Every row belongs to one group in each of 2 separate groupings. Each group adds its own fixed numbers to the row, and there is some noise. The rows also spread widely along 3 directions, which tell nothing about the answers.
In the rows, zero is written as 128.
Some rows, each with its group in each grouping after it:
[172 166 162 149 107 132 122 145  76 121 114 108  84 115 130 176 161 119
 108 143 121 150  77  90 148] | j_573 (2)
[160 183 137 152 114 127 129 107  96 119 135  80  66 143 128 166 186  81
  62 142 170 141 114  72 162] | j_97 (2)
[169 173 120 143  95 144 137 133  61  97 143 141 126 101 151 141 130 100
 124 148 121 119  99 108  96] | j_913 (1)
[144 180 149 147 115 137 112 148  96 130 122 119 105 133 145 148 162 129
  93 156 126 141  45 105 150] | j_423 (1)
[147 170 115 143 133 133 116 119 106 123  96 115  88 133 127 159 155 148
  82 164 184 142  77  94 137] | j_504 (0)
[143 196 143 133 121 131 119 170  96 120  97 101  77 132 124 144 153 172
 105 138 186 182  45 118 141] | j_423 (0)
[179 194 158 114  89 144 145 157  44  85 126 131 101 108 127 165 149 133
 137 123 149 166  77 107 114] | j_913 (2)
[150 159 105 139 135 132 120 114  88 108 102 107  85 117 135 162 145 142
  94 159 194 125  96  87 110] | j_504 (0)
[154 192 124 144 128 140 137 131  91 120 121 115  81 135 135 134 157 146
  98 133 201 177  57  99 150] | j_97 (0)
[146 122 135 163 108 121 121 110  85 125 118  94  80 101 135 164 143  71
  86 149 108 106 137  77 132] | j_573 (2)
[116 125  85 152 126 136 113 100 100 140 100 129 104 113 142 142 126 110
  80 164 158 119 102  82 131] | j_504 (0)
[142 145 125 153 109 128 113 133  89 110 133  98  95 114 149 144 152 101
  90 159 135  98 103  92 114] | j_423 (1)
[121 156 138 149 112 122 101 121 105 134 109  81  74 130 123 166 171  81
  66 147 143 118 116  84 161] | j_423 (2)
[160 205 131 152 102 126 126 114 105 115 116  82  81 136 123 176 182  87
  70 138 164 131 126  85 156] | j_913 (2)
[193 180 157 130 107 145 146 146  42  84 160 145 102 123 150 141 152 136
 131 136 147 155  46 101 118] | j_97 (1)

New rows. What belongs after each?
[152 137 129 130 107 127 120 117  59  92 119 109  82 115 134 189 159 101
  97 150 157 105 123  71 110] | j_504 (2)
[147 146  90 144 137 121 117 107  83 101 110  90  71 111 140 160 141 125
  82 160 201 100 131  81  95] | j_504 (0)
[105 119 110 135 108 129 126 142  69 128 112 137 100  87 142 114  97 124
 125 133 145 140  88 114 107] | j_423 (0)
[130 152  96 150 135 127 112 101 110 127 101 108  86 126 138 157 148 122
  74 166 181 116 112  83 134] | j_504 (0)
[163 160 119 159 114 139 132 101  75 104 153 116  99 123 153 137 162  88
  83 154 145 118 103  84 126] | j_97 (1)
[163 164 162 116 108 138 126 146  51  97 113 133  95 123 134 183 155 144
 122 144 145 151  56  91 126] | j_504 (2)
[166 181 164 121 113 133 123 137  75 105 107 122  89 141 131 197 175 138
  97 148 155 148  59  79 145] | j_504 (2)
[146  97 137 152  99 125 125 121  58 115 132 117  84  80 140 153 119  77
 118 137 103 107 136  75 106] | j_573 (2)
[128 130 130 142 107 130 115 100  86 129 107 122  96 117 134 175 157  84
  78 159 132 106 113  66 137] | j_504 (2)
[194 164 161 141 115 120 122 140  60  86 130  70  62 113 127 191 168 114
 104 140 159 130 113  81 110] | j_573 (2)
[176 203 113 161 110 135 123 115 103  96 135  95 101 125 141 150 174  95
  79 161 155 107 122  92 124] | j_913 (1)
[133 146 130 154 101 132 129  98  81 126 136 112  84 124 138 149 157  69
  79 142 140 127 115  73 156] | j_97 (2)
[158 198 156 138 110 136 110 162  91 116 120 115 103 135 143 157 176 142
  98 153 137 149  37 107 150] | j_423 (1)
[163 149 129 129 118 120 115 114  65  88 123  79  70 118 134 194 169  99
  79 155 174  97 143  68 105] | j_504 (2)
[169 166 133 150 124 137 110 115  89 107 122 121 109 136 147 169 172 117
  85 172 148 103  89  78 122] | j_504 (1)
[139 176 128 146  91 138 131 119  93 130 121 124 100 120 131 156 151  82
  90 142 130 132 112  84 148] | j_913 (2)
[187 160 110 145 129 121 119 107  65  63 140  77  80 124 144 181 168 109
  83 170 180  73 135  75  75] | j_504 (1)
[191 199 142 143 128 135 110 132  88  96 123 105  93 145 140 185 187 139
  83 172 168 117  71  84 124] | j_504 (1)
[141 156  94 152 137 124 110 102 107 114 101  92  74 125 133 161 151 128
  62 164 201 113 123  83 121] | j_504 (0)
[192 178 143 126 125 137 125 137  56  77 131 114 100 134 145 181 171 146
 103 164 168 119  73  91  99] | j_504 (1)
[104 158 125 137 110 140 116 146 105 153  91 152 107 110 139 118 119 141
 109 139 139 168  45 115 155] | j_423 (0)
[142 165 172 114  97 135 121 170  69 117 110 124  85 119 131 163 151 134
 120 132 138 161  51 101 144] | j_423 (2)
[192 175 152 164 125 130 119 137  88 109 132 107  98 120 149 162 169 125
 106 160 124 129  72  96 128] | j_573 (1)
[159 147  86 142 128 124 141 106  63  84 147  85  64 108 134 131 136 109
  92 135 212 123 134  92  96] | j_97 (0)
[166 163 164 148 112 131 121 144  84 128 117 113  90 117 130 172 160 121
 110 143 120 150  71  88 152] | j_573 (2)
[154 181 125 126 102 145 143 152  68 101 115 145 112  99 137 131 115 153
 136 127 170 171  67 124 108] | j_913 (0)
[142 143 115 122 118 138 131 134  55 102 110 149 101 105 140 148 116 154
 127 148 171 141  69 102  98] | j_504 (0)
[170 173 133 147 123 135 108 113  93 118 118 122 103 136 146 169 175 118
  79 176 147 105  82  81 133] | j_504 (1)
[134 171 168 125 100 135 116 160  83 133 104 126  92 133 132 161 161 128
 103 140 127 166  46  97 167] | j_423 (2)
[176 197 162 131 109 139 133 138  72 101 134 103  75 137 128 172 184 120
  94 132 170 165  64  86 159] | j_97 (2)
[162 177 142 142 118 147 112 130  92 121 117 147 121 134 150 167 165 141
  99 174 128 131  40  88 147] | j_504 (1)
[176 149 144 157 119 117 120 120  81 102 127  62  59 115 132 180 168  91
  87 148 146 111 140  75 118] | j_573 (2)
[169 197 118 158 102 143 125 117  98 113 129 123 114 124 147 146 162 102
  87 158 130 122 100  96 127] | j_913 (1)
[168 222 144 141 106 136 130 136 103 117 113  92  85 141 119 177 192 114
  86 138 165 156  92  97 157] | j_913 (2)
[191 141 147 145 109 131 134 149  39  83 151 123 104  92 152 152 130 122
 136 148 113 115  92 102  80] | j_573 (1)
[148 166 124 167 128 133 117 133 114 141 101 109  92 115 134 139 140 135
  98 157 150 153  78 101 149] | j_573 (0)
[131 137 128 149 100 137 139  94  76 126 141 131  89 114 141 146 147  62
  86 138 132 125 116  72 145] | j_97 (2)
[186 188 130 143 105 136 137 136  69  89 140 124 116 116 146 150 154 118
 112 147 145 125  92 109 104] | j_913 (1)
[170 195 157 137 116 134 116 165  79 107 120 107  98 132 145 156 163 147
 109 150 145 145  48 110 127] | j_423 (1)
[185 172 120 151 112 132 132 116  63  77 163  92  81 130 148 155 167 100
  88 150 176 115 111  84 103] | j_97 (1)
[149 166 101 137 103 138 139 135  76 105 119 132 100  97 137 127 111 131
 123 134 170 151  97 118 101] | j_913 (0)
[201 167 162 149 116 139 129 156  54  95 142 130 109 109 152 153 145 142
 139 150 112 143  53 101 106] | j_573 (1)
[176 180 119 160 122 134 129 103  89 100 153  92  86 135 148 152 183  86
  72 156 165 115 107  77 132] | j_97 (1)
[183 200 147 144 116 149 137 137  66  98 144 135 101 136 149 149 168 132
 109 147 157 158  42  99 142] | j_97 (1)
[178 206 112 165 109 132 121 108 109 101 130  85  96 133 139 156 180  90
  67 160 164 106 126  91 118] | j_913 (1)
[172 172 134 146 109 145 137 127  60  96 157 136 103 122 154 138 154 113
 114 146 144 135  72  92 121] | j_97 (1)
[152 163 164 115 105 145 124 141  63 115 107 142 101 124 135 182 157 141
 118 145 140 151  53  83 136] | j_504 (2)
[166 146 140 137 121 139 130 161  63 113 117 143  99  91 139 133 105 164
 148 136 143 167  54 114 107] | j_573 (0)
[191 164 152 151 117 134 122 146  62 104 135 124 107 109 147 157 145 131
 124 158 116 132  64 104 107] | j_573 (1)
[190 180 144 165 123 131 120 131  96 109 129 101  92 126 144 163 176 123
  98 165 128 125  89  94 131] | j_573 (1)
[172 132 152 142 105 128 136 139  53 102 134 111  84  98 136 169 136 111
 131 134 120 131 106  85 112] | j_573 (2)
